The rows come from 5 hidden closed curves, with some noise, and rows from the same curve form a group. Each curve winds through 6 dimensions. The rows are also pushed far along 4 directions, which tell nothing about the answers.
Some rows, each with its group after it:
[0.34,-1.65,1.65,-1.70,-0.83,-1.37,2.18,0.17,2.47,2.99,1.85,-0.46,-0.97,-0.27,1.34]	G
[0.17,-3.47,-1.08,0.27,2.77,-0.67,-2.43,-0.10,0.27,-2.19,0.18,1.56,0.79,-0.15,0.89]	V
[-0.75,3.00,0.45,0.67,-1.32,1.83,0.09,0.46,-3.96,2.52,1.70,-2.23,1.05,0.48,-1.32]	V
[-1.45,2.06,0.52,2.38,-0.47,-2.09,0.98,0.24,-2.74,-0.10,-2.09,3.14,-1.90,-0.82,0.19]	G
[-0.98,3.17,0.08,0.85,0.00,0.39,-1.03,0.61,-4.64,-0.58,-2.61,2.34,0.14,-0.42,-0.15]	G
[-0.14,1.00,2.21,-2.27,-1.69,-0.96,1.08,-0.19,0.51,2.00,0.63,-1.19,-0.04,-1.31,-0.19]	Y
[1.29,-1.35,-0.39,-2.30,2.66,-0.90,-2.43,-1.15,-0.13,-4.01,-1.17,0.26,3.68,-2.10,0.97]	V
[-0.28,-0.68,0.35,-1.01,2.04,-1.11,-1.03,-1.37,0.01,-2.53,-0.05,0.45,2.16,-2.05,0.26]	Y
[-1.38,0.65,0.10,2.28,-1.12,-2.15,2.72,-0.26,0.80,0.58,-0.53,2.38,-2.95,0.05,-0.23]	B
[-0.15,-1.37,0.87,-4.24,0.49,-0.57,-0.61,-1.43,1.98,-0.28,0.85,-2.69,1.38,-1.63,-0.37]	G
[-0.94,1.51,-0.38,3.16,0.49,0.47,-1.60,0.07,-3.00,-1.72,0.05,1.19,0.82,-0.39,-1.49]	Y
[-1.18,-0.87,-0.39,0.65,0.79,1.53,-1.57,0.33,-1.34,0.22,0.24,0.17,-0.14,0.75,-0.35]	B
[-1.52,2.33,-0.11,2.19,0.82,-1.82,-0.06,0.47,-2.92,0.35,-0.63,2.02,-2.74,-0.21,-0.73]	V
[-1.97,0.10,0.45,-1.83,0.28,-1.08,0.47,-1.13,-0.68,1.07,-0.91,-0.08,-1.39,-0.36,0.26]	V
[1.60,-0.66,0.39,-2.11,0.34,0.75,0.85,0.14,1.25,2.05,2.05,-1.58,1.27,0.69,1.35]	G
[-0.99,1.26,0.95,0.43,0.67,-2.35,0.09,-0.11,-0.43,-1.03,-1.16,1.18,-1.64,-2.01,-0.56]	B
[0.29,-0.89,0.08,-2.23,1.47,3.38,-2.63,-0.58,-1.29,-0.36,0.40,-1.91,3.78,0.41,0.79]	Q
[0.20,-0.51,0.29,1.03,-0.69,-0.48,0.84,1.11,1.51,0.86,1.82,0.00,-1.38,-0.06,-1.03]	Y
[0.80,-1.36,-0.15,1.22,-0.60,-3.12,2.36,0.77,3.81,0.99,-0.60,2.26,-4.59,0.84,0.97]	G
[0.65,3.14,0.46,1.28,-1.07,1.94,-1.71,1.22,-2.71,-0.74,-0.65,-0.57,1.29,-0.29,-1.54]	Q
[-0.34,-2.65,0.72,-0.46,0.00,0.02,-0.04,0.43,3.26,0.84,1.66,-0.26,-1.38,0.00,-0.53]	V
[1.41,1.94,0.00,1.63,-1.59,1.52,-0.40,1.61,-0.25,0.00,0.25,-0.44,0.09,0.58,-1.40]	V
[0.77,-0.10,-0.91,2.15,-1.16,0.93,-0.13,1.16,0.60,-0.86,0.84,0.07,0.11,0.62,-1.46]	Q
[0.45,0.32,-0.26,-1.06,1.44,-0.75,-0.26,-0.95,0.53,-1.60,-0.87,-0.01,0.63,-0.75,0.57]	Q
[0.58,-0.01,-0.14,1.35,-0.75,-1.87,0.37,0.64,0.34,-1.20,-2.96,2.90,-1.79,-0.15,0.95]	B
[0.95,-0.37,-0.99,3.51,-0.51,-1.18,2.20,0.57,2.10,0.04,-0.25,2.14,-2.43,1.46,0.89]	Y
[0.30,-3.57,-0.47,-3.64,2.96,-1.61,-2.65,-0.73,1.56,-2.98,-2.32,2.13,0.57,-1.20,1.57]	G
[0.17,2.06,0.17,0.87,0.51,0.96,-0.12,-0.31,-1.05,-0.99,0.25,-0.59,1.55,-0.62,-0.49]	Q
[1.91,-0.61,0.59,-0.41,0.04,2.19,-0.26,0.59,0.96,0.76,2.71,-1.80,2.84,0.26,0.38]	V
[1.32,-4.93,-1.60,3.05,-0.82,-0.13,1.69,0.71,4.83,0.66,3.31,1.08,-1.02,2.38,0.37]	B
[0.35,-0.80,1.29,-0.91,-1.29,-4.01,3.23,-0.79,3.39,0.96,-0.58,0.45,-2.38,-1.22,1.26]	G
[-1.26,0.40,-0.95,4.24,1.96,-0.18,-0.53,-0.02,-1.24,-2.15,-2.34,3.08,-1.85,0.44,0.58]	B
[-0.70,0.75,0.27,-0.28,0.23,2.35,-1.87,-0.58,-2.13,-1.97,0.23,-1.09,3.71,-1.29,-1.34]	V
[0.15,1.23,-0.02,-1.18,-0.68,2.00,-1.45,0.66,-1.99,0.70,2.05,-2.66,1.94,-0.18,-2.09]	Q
[1.10,1.67,0.22,-0.95,1.30,-1.23,-0.77,0.26,-1.37,-1.39,-0.47,0.75,1.07,-1.47,0.07]	G
[-0.64,1.85,-0.02,-0.58,0.93,0.03,-1.14,-0.33,-3.29,-0.37,0.62,-0.99,1.66,-1.00,-0.90]	Q
[0.39,-0.51,1.21,-3.97,-0.66,1.90,-1.46,-0.05,0.00,0.27,0.97,-2.55,3.14,-1.16,-0.65]	Q
[-1.04,-1.55,0.03,-2.04,2.85,-0.37,-1.38,-1.01,0.39,-0.80,0.35,0.17,0.23,-0.72,0.47]	V
[0.14,2.83,-0.35,1.42,-3.01,-0.69,1.65,0.74,-2.02,1.26,-0.40,0.89,-0.90,0.67,-1.14]	B
[-1.75,-0.77,-0.22,0.90,0.74,1.04,-2.22,-0.40,-1.15,-2.95,-1.81,1.72,0.88,-1.02,-1.04]	V
[-0.65,-0.34,-0.46,-1.57,2.97,-2.13,-2.51,-1.13,-2.22,-2.81,-2.95,1.86,0.39,-1.49,1.20]	Q
[-0.11,-0.71,0.58,-1.29,0.09,-3.85,1.62,-0.44,0.68,1.52,0.47,0.53,-1.91,-0.88,0.97]	B
[-0.17,-3.01,0.38,-2.27,3.13,-0.76,-0.39,-1.37,2.93,-0.55,0.18,-0.49,-0.16,-0.58,2.00]	B
[-1.20,-3.53,0.05,-0.97,2.14,-3.81,0.15,-1.61,3.12,-1.67,-1.38,2.66,-2.33,-1.22,1.40]	Y
[0.35,-0.47,0.87,-1.08,-1.20,-0.87,0.38,1.08,1.76,1.52,1.39,-0.86,-1.61,-0.35,-1.13]	Y
[-0.30,-1.47,-1.28,1.98,0.47,0.45,0.46,-0.39,1.16,-1.73,0.02,1.30,0.34,0.50,-0.03]	Q
[0.35,-0.91,-0.69,3.67,-1.24,-0.11,0.61,0.88,0.70,-1.39,-2.08,3.46,-1.18,0.93,0.63]	B
[0.40,-2.56,0.15,-0.71,1.94,2.62,-1.03,-0.22,2.54,0.29,1.99,-2.02,1.31,0.72,0.72]	B
[0.50,-1.50,0.51,-2.94,-0.47,-0.86,-0.50,0.09,1.37,0.29,-0.69,-0.10,-0.33,-0.42,0.48]	B
[-2.11,-1.02,-0.64,1.41,0.67,0.34,-0.70,-0.53,-0.77,-0.78,-0.78,1.38,-0.93,0.36,-0.43]	G
[-1.31,-0.76,-0.87,1.65,2.27,-1.00,-0.30,-1.33,-0.40,-2.61,-2.83,3.15,-0.70,-0.13,1.52]	Q
[0.95,-5.45,-0.22,-0.50,0.58,-0.78,-0.76,0.53,5.15,-0.50,0.88,0.63,-1.53,0.52,0.74]	Q
[-1.60,0.26,0.09,2.35,0.51,-1.46,0.88,-0.53,-0.17,-0.43,-0.27,2.00,-1.70,-0.42,-0.27]	Y
[0.20,-0.69,-0.39,3.19,-1.34,0.44,-0.17,0.91,-0.53,-0.44,-1.24,2.49,-0.47,1.04,0.47]	Y
[-0.74,-0.32,-0.29,-0.36,-0.02,1.25,-1.16,0.17,-0.10,0.06,0.25,-0.63,-0.33,0.51,-1.13]	G
[0.49,-1.52,0.04,-2.11,1.80,2.55,-3.30,0.87,-0.09,-1.46,0.21,0.51,2.28,-0.28,-0.30]	G
[0.53,2.44,0.14,0.63,0.13,1.84,-1.97,1.60,-3.34,0.15,1.36,-0.43,1.57,-0.22,-1.63]	G
[0.91,-2.50,-0.21,-0.94,1.26,-0.40,0.20,0.20,3.09,0.91,1.19,-0.04,-1.22,0.96,1.19]	V
[0.89,1.51,0.63,-2.80,-0.71,-1.19,1.35,0.05,0.55,3.20,1.46,-2.45,-1.41,0.43,-0.03]	Y
[-0.07,2.28,0.80,-1.28,-0.33,-2.10,-0.22,-0.03,-1.38,-0.72,-0.98,0.14,-0.20,-1.96,-0.97]	B
[1.16,1.56,-0.81,3.05,-1.10,1.59,0.99,1.19,-0.47,2.07,3.18,-2.06,-0.12,1.95,-1.15]	V
[-0.78,-0.98,0.43,-5.16,2.36,-4.30,-0.23,-2.04,-0.15,-1.07,-1.38,0.15,0.07,-2.69,1.28]	Q
[-0.35,2.67,0.74,-1.50,-1.39,1.67,-1.02,1.02,-2.57,0.65,-0.56,-0.93,0.70,-0.50,-1.62]	Y
[0.08,1.55,-0.10,-0.15,0.95,0.86,0.31,-0.70,-0.71,0.48,1.98,-1.73,1.47,-0.02,-0.42]	Y
[0.96,-0.37,0.27,-1.01,0.95,-3.29,1.90,-1.04,1.40,0.12,-0.05,0.65,-0.45,-0.80,1.99]	Y

New rows, each followed by its group:
[0.44,-0.97,0.64,-2.08,0.82,0.45,-0.83,1.09,0.84,1.27,1.03,0.30,-0.46,0.18,0.24]	G
[0.34,1.44,-0.39,0.66,-0.03,-2.80,2.53,-0.57,0.17,0.33,-0.60,0.82,-1.58,-0.15,0.91]	Q
[-0.26,-2.83,-1.48,-0.53,1.34,1.20,-0.78,-0.48,0.67,-0.35,1.55,-0.64,1.23,1.08,0.18]	Q
[0.50,-0.59,-0.46,2.36,-0.16,1.92,-1.15,1.37,0.27,-0.82,-0.89,2.03,-0.19,1.28,0.06]	V
[1.73,1.31,0.71,0.06,-1.47,-0.57,2.79,1.14,1.83,3.23,1.62,-0.70,-1.73,1.22,0.67]	G
[-0.76,0.07,0.46,-2.56,0.79,-0.71,0.71,-0.52,-0.48,2.31,0.14,-0.24,-0.98,0.33,1.19]	G
[-0.35,1.83,0.20,0.07,-1.43,1.79,0.98,-0.17,-0.74,1.22,2.23,-1.61,1.51,0.29,-1.68]	B
[0.76,-3.37,-0.45,0.03,0.97,0.95,-2.69,1.08,1.35,-1.22,0.50,0.78,0.44,0.40,-0.11]	V
[0.03,0.61,0.36,0.33,0.49,-1.58,0.64,0.09,-0.76,1.73,1.03,-0.46,-1.32,0.12,0.58]	Q
[-1.97,3.91,0.74,0.23,0.58,-1.32,0.92,-0.05,-2.90,0.66,-1.66,2.01,-2.23,-0.86,-0.45]	G
[-0.14,1.70,-0.58,2.30,1.86,0.85,-2.66,0.32,-3.58,-3.34,-0.45,1.38,2.55,-1.25,-1.18]	V
[-0.36,-2.68,0.17,-2.40,1.86,-0.43,-0.74,-1.35,0.30,-0.22,0.65,-0.52,1.84,-0.72,1.51]	V
[1.13,1.45,-0.90,2.18,-1.64,2.04,-0.80,1.38,-1.40,-0.53,-0.87,0.50,0.63,1.40,-0.80]	B
[0.40,0.91,0.70,-0.63,-2.60,-4.03,3.98,0.42,2.14,2.78,-0.40,0.51,-4.26,-0.05,0.49]	Q
[-0.94,2.54,-0.31,0.14,0.98,0.85,-0.92,-1.57,-3.09,-2.28,-0.49,-1.14,3.06,-1.35,-1.00]	G
[0.23,-2.47,-0.49,0.18,1.06,-1.57,-0.18,-0.49,0.93,-1.39,0.26,1.44,0.61,-0.63,0.81]	B
[0.74,-1.50,0.40,-0.66,1.37,-2.85,1.52,-0.11,1.67,1.10,-0.77,2.28,-2.09,0.26,3.03]	V
[0.26,-0.27,0.18,-0.87,-0.65,2.84,-2.55,0.63,-0.82,-1.22,-0.58,-0.29,2.27,0.03,-0.96]	Y
[0.17,1.56,-0.24,1.27,-1.42,0.56,1.57,0.11,-0.66,2.36,2.84,-2.88,-0.05,0.94,-1.18]	V
[1.13,1.11,0.82,0.71,-0.32,-2.46,2.31,0.28,0.57,1.21,-0.08,1.08,-1.31,-0.33,1.47]	V
[-0.03,-1.35,-0.94,0.54,0.13,0.31,0.69,-0.24,0.60,1.36,0.88,-0.61,-0.74,1.70,0.82]	V
[1.93,0.24,0.34,-1.47,-0.09,1.32,-0.97,0.37,0.46,-0.89,0.56,-1.19,2.87,-0.57,-0.06]	G
[1.68,-0.87,0.72,-2.74,-0.92,-0.77,1.05,-0.53,1.69,1.56,1.67,-2.92,1.44,-0.32,0.93]	G
[0.56,-0.45,1.13,-0.19,-0.24,-0.13,0.67,1.29,0.71,3.15,2.27,-0.35,-1.48,0.65,0.46]	V
[-0.72,-1.14,1.14,-3.84,0.98,-1.86,0.55,-0.63,2.27,0.93,-0.73,0.58,-1.89,-0.94,0.94]	G
[1.17,-1.92,-0.45,-0.90,-0.32,0.36,1.57,-0.83,2.33,1.54,2.16,-2.40,1.04,1.21,1.19]	V
[0.21,0.31,-0.34,0.24,-0.03,-0.37,0.88,-0.11,-0.81,1.22,-0.94,0.85,-0.81,1.15,1.62]	V
[2.65,-2.93,-0.16,1.42,-0.18,0.90,0.82,1.05,4.17,0.58,2.86,-0.64,0.75,1.22,0.89]	V
[-0.24,1.56,0.65,-1.43,-1.73,-1.82,2.22,0.06,1.14,1.94,-0.50,-0.48,-2.77,-0.05,-0.45]	Q
[-0.33,-1.08,-2.24,5.42,0.17,0.83,-0.47,0.39,-0.45,-1.75,0.98,0.93,-0.28,1.61,-1.13]	V
[0.78,1.42,0.51,1.30,-0.97,-0.63,0.78,2.00,-0.97,2.47,1.72,0.41,-1.81,0.54,-0.57]	G
[-1.68,-0.04,-1.51,4.50,2.12,0.17,-2.04,0.08,-2.98,-2.71,-1.85,3.31,-0.78,0.52,-0.11]	Q
[-1.79,0.93,0.25,1.19,0.69,-1.39,-0.04,-0.19,-1.90,-0.18,-0.24,1.24,-1.22,-0.97,-0.75]	B
[-0.42,2.57,0.81,-3.95,-0.75,-0.30,0.47,-1.08,-1.27,1.48,-0.50,-2.74,0.32,-0.77,-0.40]	V
[0.89,0.06,0.15,-0.62,-0.63,1.77,-1.81,1.40,-1.09,0.88,0.79,-0.92,0.83,0.65,-0.60]	V
[0.43,-0.58,-0.70,-1.08,2.08,-1.84,0.30,-1.39,0.43,-0.77,0.48,-0.62,0.53,-0.45,1.01]	V
[-0.34,1.69,0.02,3.46,-3.49,0.88,2.62,1.37,0.06,2.12,0.14,0.79,-2.20,1.61,-0.99]	Q
[1.57,-0.87,-0.32,-0.85,0.69,-0.31,0.79,-0.21,2.35,-0.36,0.77,-0.54,0.64,0.15,0.82]	Y
[-0.01,-2.02,0.13,0.05,-0.88,2.48,-1.58,0.79,1.01,-0.90,0.64,-0.28,1.62,0.05,-1.10]	Q
[1.95,0.49,0.64,0.74,-0.99,-1.47,2.43,0.73,2.16,1.88,1.53,-0.47,-1.06,0.35,0.92]	V
[-0.23,1.75,0.97,-1.24,0.76,-0.66,-0.79,-0.29,-1.15,-0.13,0.13,-1.03,0.34,-1.46,-0.69]	Q
[-0.21,-0.91,0.33,0.95,-0.29,1.40,-1.91,0.30,0.07,-1.87,-0.04,0.73,1.58,-0.69,-1.07]	Y
[-0.17,0.02,-0.53,-1.35,0.20,2.23,-1.32,-0.87,-0.37,-0.78,0.33,-2.27,2.19,0.30,-0.80]	G
[-1.07,-0.90,0.60,0.79,-1.27,-1.76,1.15,0.29,1.20,0.06,-1.59,2.30,-2.62,-0.47,0.01]	Q
[0.78,0.64,0.81,-1.84,0.63,0.34,0.07,0.17,-0.70,1.66,0.37,-0.30,0.67,0.14,1.46]	V
[-1.44,-1.63,0.48,-2.31,2.86,0.23,-2.25,-1.23,0.10,-2.79,-0.17,0.60,2.12,-2.24,-0.36]	G
[-1.28,1.66,0.23,-0.33,0.41,2.33,-1.39,0.55,-2.01,0.92,1.64,-1.31,0.40,0.12,-2.07]	G
[-0.25,2.95,0.83,-1.38,1.14,-2.29,0.88,0.13,-2.08,0.71,-1.55,2.07,-1.46,-1.10,0.91]	G
[0.51,-0.56,0.62,-1.68,0.50,1.77,0.18,0.29,2.19,2.12,4.30,-3.26,0.87,0.33,-1.11]	G
[-1.22,3.13,-0.22,1.50,0.51,0.02,0.91,-0.22,-2.77,0.56,-0.65,1.08,-0.89,0.28,-0.15]	G
[-0.28,-0.33,0.73,-0.08,-1.91,-1.03,0.71,0.37,0.77,1.03,0.21,-0.47,-1.34,-0.40,-0.79]	V
[1.04,-2.12,0.32,-0.03,0.39,-2.49,0.60,-0.45,3.07,-0.58,0.48,0.73,-0.71,-0.63,0.85]	Y
[-0.42,-1.07,0.41,0.75,1.80,-0.50,-1.83,-0.37,-0.63,-2.21,-1.10,1.58,0.86,-1.29,0.67]	Q
[0.53,0.81,-0.74,0.89,0.01,0.88,0.36,0.58,-1.14,0.68,0.44,0.06,0.28,1.07,0.25]	Y
[-0.90,-2.58,-0.37,-1.30,0.43,0.90,-0.28,-0.60,0.85,0.34,-0.83,0.56,-0.04,1.01,1.20]	Q
[-0.14,1.39,-0.34,0.87,0.23,-0.99,1.41,-0.77,-0.51,0.01,-1.43,1.33,-0.82,0.43,1.21]	Y
[1.19,-4.15,-1.80,-1.11,1.68,0.81,-0.78,-0.82,2.78,-2.09,0.51,0.00,2.12,0.80,1.21]	Q
[-0.82,-2.67,-0.06,0.00,1.06,-0.30,-0.55,0.49,2.46,-0.30,-0.05,1.97,-2.16,0.36,0.03]	G
[0.59,-0.76,-0.24,0.93,0.56,0.30,-0.20,0.74,1.17,0.09,-0.34,1.47,-1.22,0.99,0.68]	V
[2.29,0.08,-0.40,1.76,-0.39,3.17,-1.34,2.17,-0.55,1.43,3.22,-1.61,1.84,1.78,-0.63]	V
[-0.08,1.37,0.97,0.00,-0.38,-0.77,0.82,0.52,-0.45,1.63,2.24,-1.23,-0.55,-0.80,-1.16]	G
[0.83,-0.44,0.00,2.10,-1.20,2.08,-0.17,1.72,0.92,0.89,0.19,0.98,-0.73,1.70,-0.02]	V
[0.11,1.30,0.99,-1.46,-1.37,-0.85,1.77,0.32,0.97,2.09,-0.75,0.15,-2.10,0.21,0.44]	G
[0.87,0.46,0.64,-1.02,-2.38,-0.88,2.88,-0.44,2.04,2.31,0.47,-1.90,-0.71,0.45,0.63]	V
[0.65,0.25,1.14,-2.50,-0.21,1.64,-0.05,0.74,-0.19,2.31,1.24,-0.98,1.03,0.25,0.53]	G
[1.21,1.91,0.42,0.66,-0.21,-2.31,1.92,0.06,0.16,0.30,-0.35,0.58,-0.86,-0.59,0.85]	V
[0.55,-3.82,-0.71,2.96,0.54,-0.19,-1.15,0.61,2.25,-1.13,1.73,1.32,-0.23,0.79,-0.08]	Y
[0.04,1.13,1.28,-1.73,0.00,0.56,-1.03,0.92,-1.35,0.61,0.77,-0.28,0.91,-1.16,-0.81]	G
[-0.55,-0.43,-0.72,0.29,0.27,1.89,-2.13,-1.15,-1.08,-3.14,-0.72,-1.00,3.27,-0.73,-1.05]	G
[1.01,-0.79,0.76,-2.21,1.01,0.28,-0.18,-0.51,0.54,0.20,-0.90,-0.59,1.39,-0.32,2.28]	B
[0.83,0.61,-0.49,-0.57,0.95,-1.30,-0.50,-0.34,-1.03,-1.02,0.26,-0.12,1.14,-0.74,0.10]	B
